Each cloud of rows lies close to a flat space through zero, with a little noise off it, and is much wider in some directions of that space than in others. After each cloud: how many dimensions does that space have?
In the rows, 128 means zero.

[[179  67 126 119 143 138 142 169 119 195 137 143 120 185 121 108 138 102]
 [ 97 235 121 113 136 131 127 128 210 139 221  82 148  69  31 118 119 183]
 [119 114 151  97 189 154 161 156 128 118 137  82 144 180 159 156 166 123]
 [121 130 151 162 106 127 113 125 157 172 164 144 172  97  80 144 131 162]
 [ 57 148 110  49 158 132 101  67 228 118 214  96 153  40 107 104 126 233]
 [114  67 175 178  74 181  78 194 191 183 120 160 160 113  84 118  85  68]
 [107 116  87 134  48 107 160  47 149 201 181 193 156 104 105 197  63 233]
 [ 89  88 137 126 167 178 166 155 182 209 173 164 174 102 107 177 126 101]
 [169 114 192 157  95 165 143 190 184 159 143 101 148 149  97 184 164  94]
 [131  77 101 107 147 193 104 151 195 147 136  90 165 179 146 101 133  80]
 [124 129 116 157 129  91 138 146  31 161 143 111  92 139 128  89 128 165]
 [154 192 135 138  77 106 101 143  62 126  61 141 107 119 184 131 133 102]
 [100 180 122  85 144 140 133 147 183 108 148 130 105  96  83 130 128  99]
 [ 93 152  75 132 129 107 137  67 133  95 128 147 132 131  81 128 114 146]
 [121 132  72 122 137 129 136 106 112 109 145 125 110 118 156 114 125 109]
 [186 100 129 152 198 116 145 127  49 115 144 101 146 204 187  92 103 154]
 [130 134  63 114  53  95  73  12 162  38  86 206 132 122 132 131  65 137]
 [123 136  93 117 166 120  71 164  53  39 147 111  86 189 188  70 138  62]
 [ 99 138 108 140 157 164  74 143 114 151 199  70 183  98 210  93 147 137]
 [140 206 133 131  97 132 128  96 178  71  85 112 145 112 116 163 119 118]]

14

[[149 129  78 103 156 119 154 158 116 143 100 156 154 151 116 129 117 118]
 [134 132 142 112 147 120 110 119 110 132 145 139 125 122 142 122 137 148]
 [127 121 118 128 123 130 137 135 142 132 118 123 131 131 122 130 123 116]
 [152 125 209  85 158 114  72  70 115 129 172 159 114 113 171 112 170 198]
 [119 109 118 118  81 146 161 122 178 129  85 123 136 156 115 138 141 111]
 [115 115 139 122  90 144 144 107 166 125 110 115 123 147 124 135 143 122]
 [106 120 107 155  90 141 152 136 152 123 105 101 125 138 107 136 120  93]
 [130 120 145 119 123 128 123 113 137 129 134 125 125 130 133 123 139 139]
 [124 128 104 142 115 132 147 142 133 124 116 122 130 132 114 136 121 109]
 [122 111 174 123  73 149 130  84 178 120 120 106 112 135 133 129 151 134]
 [134 118 137 110 106 141 139 108 154 132 109 130 126 145 133 130 149 134]
 [148 126 201  88 151 123  83  70 127 130 163 147 117 109 161 112 167 190]
 [141 125 160 105 138 125 107  99 129 127 140 143 119 126 147 124 145 161]
 [118 130 182 144 130 122  89  98 117 116 175 111 104  93 146 116 141 155]
 [122 115 111 127  88 144 165 125 169 130  88 121 135 157 115 140 132 104]
 [141 158 204 137 210  93  37  99  43 114 229 135  96  47 175  98 130 190]
 [120 131 137 144 123 126 118 125 122 120 144 120 114 116 130 124 122 127]
 [125 118 168 126 110 136 111  97 145 119 135 118 114 123 143 123 147 147]
 [138 142 120 122 175 107 110 142  84 131 146 142 136 116 138 119 119 140]
 [135 128 103 117 138 127 142 140 122 137 116 143 141 136 126 128 125 127]]

3

[[124  95 172 160 105 107 108 115 128 122 114 148 118 146 168 146 164 198]
 [122 141 102 130  61  81 115 139 120 142 117 131  76 102 159 105  88  86]
 [131 108  86 140 135 129 131 131 118 112 155 112 159 150  61 110 117 106]
 [166 110  76 106 130 155  95 147 153  99 159  66 131 156  79 113 114 120]
 [128 113 146 103 151 147 139 111 119 110 150 143 141 136 151 157 158 153]
 [117  43  91 140  38  80  67 141 148 124 134 189  85 134 149  89  83  57]
 [111 106 111 105  61 101  87 125 135 128 126 127  76 116 164 123  99  79]
 [109  39 109  84  60 136  77 120 133  77 123  69 116 129 112 102 108  90]
 [129 143 113  36 108 150 106 108 138  89 105  80 100 113 182 136 113 120]
 [136 134 172 199 135 122 162 155  99 154 140  79 140 118  78 127 158 181]
 [115  63 173 205  73  89 162 151  69 134 146 117 127 100 101 103 151 158]
 [109  33 125 182  58 100 100 152 124 132 131 142 115 111  98  81 110  81]
 [113 138 163 220 132 109 182 147  83 156 107  89 157  97  65 101 147 164]
 [154 108  77 106 114 132 149 146 109  99 141 141 130  95 134  80  98  87]
 [142 106 119 126 122 141 107 136 137 111 146  73 131 148  92 127 134 143]
 [146  83  96 104  95 144  72 130 158  86 108  84 120 140 124 100 114 130]
 [116 133 172  77 150 159 141 106 124 116 122 119 129 115 173 165 156 151]
 [108  73  79 127  79 125  66 117 149 113 133 105 100 119 127 116 116  65]
 [134 156 124 149 143 107 146 125 124 142 120 189 133 131 151 127 126 138]
 [130 154 161 174 139 112 180 140  84 140 128  92 151 123  82 123 144 181]]

10

[[118 164 131 128 133 131 134 120 153 110 121 129 103 159 131 144 139 129]
 [139 120 127 147 122 161 147 104  70 138 130 142  99 118 148 142 136 158]
 [126 180 129 128 124 135 143 110 128 115 103 118  95 157 134 157 151 157]
 [ 92  81 140 114 113 104  96 156 170 127 145 140 158  98 127  90 115  72]
 [126 154 131 119 120 126 130 123 131 120 125 123 118 125 131 119 144 133]
 [104 110 141 119 122 136 125 118 132 116 153 152 120 110 142  99 134 100]
 [156 179 115 125 109 117 152 114 114 118  88  82 115 147 117 159 162 190]
 [129 170 122 141 122 133 132 129 116 135  99 116 105 154 134 161 135 159]
 [133 175 128 106 145  81 127 137 218  94 108  96 151 183  94 141 142 115]
 [157 174 116 145 143 145 149 114  93 134 105 115 102 154 127 166 133 177]
 [131 199 123 128 148 127 123 144 150 128 110 127 117 165 127 145 118 133]
 [118 160 132 120 141 141 124 127 137 124 143 147 113 129 137 110 124 117]
 [139 153 120 138 146 136 130 137 119 140 116 125 125 145 123 151 117 144]
 [118  98 134 133 128 113 127 123 158 112 122 119 139 154 118 155 127 109]
 [120 186 134 115 154 146 115 137 134 130 155 161 116 117 137  78 114 106]
 [163 140 109 140 119 126 136 143  88 156  99  97 140 121 120 154 124 183]
 [133 147 122 122 122 112 128 136 144 125 115 110 137 138 116 134 132 139]
 [131 155 133 112 131 131 139 108 138 108 145 129 119 129 125 102 149 125]
 [107 128 132 121  99 113 122 124 147 109 108 114 116 131 132 134 147 129]
 [ 92  96 147 122 123 135 120 115 152 108 148 153 113 126 145 115 133  86]]

6

[[191 125 125 151 132  89 116 138 106 103 112  81 101 145  92  74 143  62]
 [124 108 153  95 105  98 137  58 148 154 137 144 130 111 155 124 159 130]
 [105 146  63 124 122 111 169 116 124 118 155 145 102 172 111 117 140  95]
 [132 120 100 165 143 129  99 113 126 127 118  93 139 140 142 137 105 122]
 [161 126 156  72 150 110 112 144 168 181 135  72 154 121 121 108 106  99]
 [107 140 123  87 145 138 146 103 125 119 140  99 128 116 126 131 135 136]
 [115 144 136  89 146 177 146 122 134 134 169 165 158 158  96 157 117  86]
 [100  80 104 154 160  96 155 166  91 144 151 155 131 137 152 111 122 110]
 [151 112 113  71 126  98 118  95 134 125 115 127 152 117 109 116 121 129]
 [115 138 105 136 148 175  99 120  75 168 151 144 102 133 124 138  71 124]
 [ 30 116 132 112 148 108 170  96  90 149 136 161 137 106 105  86 140 116]
 [126 131 139 141 132 175 109  88 146 145 153 138 124 125  96 136 142 116]
 [172  97 123 128 102 110 143 131 174 112 135 175  94  60 137 122 106 143]
 [131 127 131 131 137  65 177  80 181  98 135 140  98 161 101 136 167 151]
 [126  94 115  92 104 124 143 156 119 134 123 135 148 119 109 126 174 157]
 [173 144 180 136 179 116  49 112 177 126 109 139 134 110 173 138  74 208]
 [114 132  85 203 110  69 195 173  84  78 111 110  76 181 148 127 119  82]
 [102 151  96 131 166 146 114  95 107 118 164 128 129 153 165 121 122 100]
 [ 91 148 147 151 133 100 142 136 186 172 120 128 118 113 141 129  68 139]
 [120 139 152  92 131  75 168 111 179 191 135 135 130 172  31  87 127  60]]

15

[[168  58  41  90 132 113 126  99  43 127  98  95 120 105  87  91  89 112]
 [129 118 112 121 127 127 130 125 118 130 126 127 133 126 121 115 125 124]
 [130 139 132 119 129 125 139 129  94 128 121 124 113 120 120 148 114 139]
 [130 135 130 125 129 129 121 135 154 135 135 120 138 140 136 121 137 124]
 [105 140 162 157 130 126 130 138 155 122 140 143 138 131 153 127 143 120]
 [ 93 180 204 159 118 139 130 153 200 128 150 154 145 141 166 146 161 134]
 [ 91 154 180 162 114 127 135 143 153 113 144 153 132 128 163 142 142 126]
 [114 152 150 132 131 135 123 141 168 136 138 138 137 141 142 133 149 129]
 [ 74 185 226 179 113 136 140 157 176 110 152 167 135 125 180 152 159 128]
 [139 143 138 103 134 139 149 125  82 130 108 128 103 124 108 164 113 156]
 [132 212 174  92 138 159 141 135 173 157 134 136 105 169 116 198 139 175]
 [131 136 121 120 136 137 114 128 173 141 137 119 141 147 130 122 142 127]
 [117 161 168 136 126 139 132 141 167 129 136 138 129 137 145 148 152 136]
 [119 132 135 151 127 122 114 135 173 135 145 131 145 135 143 115 141 119]
 [105 141 174 157 116 123 138 139 123 111 138 148 127 119 149 136 132 127]
 [130 171 162 115 131 140 121 142 162 144 131 134 123 153 132 162 141 143]
 [152 181 144  94 148 151 124 136 185 156 141 124 120 165 113 167 141 157]
 [118 109 132 143 120 115 141 124 109 114 123 134 131 108 140 114 121 115]
 [175 122  65  77 141 138 126 111 110 155 114 100 116 147  83 130 110 145]
 [107 129 161 152 123 122 130 131 127 113 130 140 130 118 151 126 140 117]]

3

[[130 126 121 123 126 131 143 117 122 144 124 114 117 112 124 121 136 137]
 [149 132 112 121 126 112 150 123 136 133 105 113 116  66 124 123 133 137]
 [127 132 103 102 113 151 122 128 125 139 115 147 142 151 120 137 134 100]
 [121 119 113 110 122 145 147 111 116 158 132 109 112 134 122 115 148 137]
 [122 122 145 143 140 122 131 128 127 125 145 115 117 131 133 119 126 150]
 [131 123 136 132 132 123 133 128 127 127 127 122 124 118 128 125 123 137]
 [120 125  94  90 116 140 130 120 137 139 118 130 122 149  99 139 175 132]
 [135 125 125 130 132 118 146 122 132 131 126 111 111  96 122 121 139 150]
 [158 138  87 107 119 101 147 121 157 122  91 114 110  54  99 139 162 145]
 [126 132 135 134 123 140 111 141 126 122 126 150 150 151 141 135 107  99]
 [113 131 145 137 133 136 110 133 122 121 144 139 140 169 138 126 119 121]
 [140 131 105 111 121 125 136 128 136 130 106 128 126  98 118 136 136 124]
 [128 125 109 114 124 124 131 125 142 126 123 124 119 124 109 134 156 141]
 [139 133 138 143 126 120 124 136 132 115 122 137 135 112 137 131 104 121]
 [ 93 122 179 157 143 146  89 143 112 113 174 147 149 227 156 131 105 123]
 [111 128 158 146 131 146  91 146 117 114 147 159 158 200 149 135  98  98]
 [138 132 106 111 120 116 136 122 143 127 109 123 117 102 109 137 153 137]
 [112 125 154 148 136 140 119 132 109 128 153 133 138 163 146 117 104 122]
 [134 130  87  94 110 137 136 120 138 143 101 130 124 115 104 140 159 118]
 [174 137 138 158 133  79 150 136 145 107  98 112 121  14 143 122  89 132]]

4

[[150 177 103 184  72  90  27 175 128 145  89  57 138 104 193 191 153 105]
 [155  89 149  91 119 181 190  86 104 116 151 153 188 115  98 102 115 150]
 [152 104 129 185 169 156 149 102 122  43 108 138 127 121 107 107 150 126]
 [115 112 135 128 109 138 121 128 122  57 111 106 143 147 128 100 118 135]
 [166 127 124 122 110 117 130 169 166 199 146 147  68 181 154 133 120 123]
 [142 120 139  77  83 127 156 111 140 164 138 119 156 124 141 126 129 137]
 [150 119 133  80  95 124 143 119 147 174 150 121 150 127 144 142 120 139]
 [139 114 117 108 122 129 145 156 122 198 172 132  97 216 113  84 113 163]
 [140 137 123 177 129 106 148 136 162 125  84 135  48 157 144 103 178 104]
 [153 166 104 230 146  75  45 213 145 117 108 112  36 175 162 137 146  96]
 [105 129 127 106 149 141 151 118 111 169 146 152 133 122 102 128 121 140]
 [148 117 148 124 117 146 181  95 128 116 113 151 136 108 121 110 147 118]
 [163 155 119 182 116  87 154 120 148 160  82 113  71 132 145 106 211 102]
 [ 78 144 138 167 157 120 101 140  97  37  96 128 127 105 112 108 122 107]
 [ 91 116 143  63 135 147 141  96  88 122 170 131 209  95  93 125  86 154]
 [159 133 135 172  89 139 130 191 151 156 101 158  42 184 165 113 131 103]
 [109 152 115 221 207 100  70 156  91  52 119 127 103 118 101 119 139 111]
 [ 92 111 138 147 152 189 199  79 116  90  81 175 112 103  95 108 150 116]
 [100 132 131 171 143 177 105 156  98  80 104 159 121 109 122 148  99 110]
 [134 149 151 166  71 109  80 171 141  44  72 114 113 112 181 128 124  82]]

9

[[108 150 132 124 138 110 110 143 140 114 132 125 104 121 112 153 120 131]
 [126 136 134 131 123 121 123 125 119 124 137 129 128 123 134 120 117 138]
 [102 147 130 120 128 102 107 176 133 126 120 147 103 116 133 199  80 169]
 [137 116 121 112 119 123 133 110 135 140 114 127 131 134 111 132 139 138]
 [150  94 134 106  91 129 133 131 112 138 111 147 126 127 132 136 111 159]
 [142 126 135 131 117 131 117 105 107 118 138 134 118 111 131 100 134 117]
 [125 109 120  98 111 121 133 129 139 140 125 125 116 122 106 148 143 142]
 [115 134 121 149 151 132 133 146 130 130 136 122 145 129 149 134 119 116]
 [122 139 129 106 123 125 121 121 144 132 122 124 124 129  99 146 132 166]
 [144 116 129 125 112 120 122 112 125 126 108 126 141 136 115 122 111 159]
 [141 119 122 127 113 124 112 116 135 117 109 121 104 123  94 125 133 129]
 [123 137 131 130 133 137 130 125 125 131 130 133 126 125 125 125 130 109]
 [137 110 124 117 113 125 123 137 138 126 116 123 127 133 120 140 123 167]
 [106 117 117 126 152 155 144 159 149 146 132 118 142 128 127 156 137 110]
 [139 135 135 135 132 141 113 106 117 116 131 129 129 117 122 106 129 123]
 [116 123 129 111 117 116 137 146 122 138 145 138 119 119 146 144 126 137]
 [121 142 113 152 149 104 110  92 122 116 145 108 131 106 119 103 137  92]
 [133 118 120 119 113 120 115 122 114 132 135 140 109  98 132 140 127 137]
 [140  98 128 113 117 122 147 115 124 137 129 125 148 140 136 113 139 129]
 [160  94 132 119 127 166 140 103 121 130 122 134 140 134 131 100 169 101]]

11

[[129 129 132 127 113 136 131 133 139 134 122 135 125 130 136 125 127 126]
 [136 130 150 151 141  84 172  99 142 118 100 102 118 166 120 127 131 182]
 [117 123 117 146 126 148  99 140 112 115 131 142 128 128 123 145 135 139]
 [124 125 131 115 138 108 120 112  98 134 149 136 110 113 115 127 145 137]
 [131 130 123 133 149 113 141 123 129 116 128 107 145 137 119 130 126 126]
 [133 133 130 155 129 135 143 137 156 113 101 111 145 153 131 135 115 142]
 [125 126 128 156 122 139 126 134 137 113 106 126 131 151 129 139 123 154]
 [143 135 147 133 124 109 172 119 164 131  99 102 131 157 135 118 115 145]
 [125 128 128 109 123 121 117 123 109 143 145 143 111 109 126 120 139 121]
 [120 124 105 114 112 174  80 158 112 136 152 158 132  96 137 132 127  85]
 [123 126 127 159 114 149 119 140 140 110 106 138 130 149 132 143 125 152]
 [139 131 153 164 136  89 182 105 162 111  83  94 126 181 123 129 124 189]
 [131 128 123 101 133 129 120 128 114 143 154 134 126 103 128 119 132  97]
 [118 123 120  80 148 107 103 111  77 150 184 145 108  75 115 114 151  93]
 [128 127 128 145 116 141 125 135 140 122 114 133 130 140 134 135 124 138]
 [120 125 127 178 105 161 110 147 142 100  92 143 128 164 134 155 126 171]
 [105 119  97 114 125 175  53 156  78 125 173 172 128  79 125 143 141  86]
 [130 128 137 137 141 100 146 109 127 124 120 113 124 142 121 127 131 154]
 [136 132 127 100 136 117 144 125 136 143 140 114 137 107 132 109 122  90]
 [133 132 136  95 104 139 128 130 134 161 140 144 115 104 143 110 124  95]]

4

[[154 131 156 147 112 133 135 125 169 116 163 151 160  88 135  99 140 138]
 [ 90 104 120 127 114 123 124  98 105 159 112 155 103 152 121 113  96 137]
 [131 127  89 127 137 129 149  86 155 110 118 169 155 113 115  57 132 166]
 [106 101 118 127 100 125 151 114 114 148 131 126 121 142 123 114  90 159]
 [160 139 153 141 122 134 131 142 153 108 150 125 153  99 140 127 140 128]
 [122 128 113 111 144 113 103 104  81 125  91 116  93 149 141 156 122 130]
 [140 150 177 167 140 149 104 162 158 118 169 119 147 110 162 158 160  93]
 [150  96 115 134 127 149 141 123 125  90 122 124 155 116 147 106  79 166]
 [143 157 145 120 143  88  91  84 132 136 105 168  96 112 129 113 173 121]
 [121 140 146 140 143 133 111 144 119 123 131 104 117 136 158 163 141 117]
 [115 117 121 137 114 127 140 101 137 140 136 155 134 122 125  93 115 152]
 [162 123 161 119 161 139 100 194 120  90 113  94 111 117 149 174 113  81]
 [122 134 152 121  97 100 141 118 135 165 146 128 109 123 121 130 144 141]
 [130 132 160 138 124 116 124 131 136 132 146 122 117 117 158 135 135 144]
 [159 129 114  83  97  93 141 121  97 140 110 101 111 129  88 151 131 136]
 [144 111 184 143 123 132 112 160 149 118 144 146 124 100 148 126 105 105]
 [162 121 156 126 105 132 144 174 135 117 155  89 143 108 130 159 119 124]
 [130 124 155 125 146 125 138 181 124 113 131  72 105 130 164 165 123 130]
 [110 142 135 150 139 136  83  89 108 144 126 156 119 144 145 144 144 107]
 [118 125 106 118 171 127  82 100  93 114  75 158  96 149 131 125 119 105]]

8
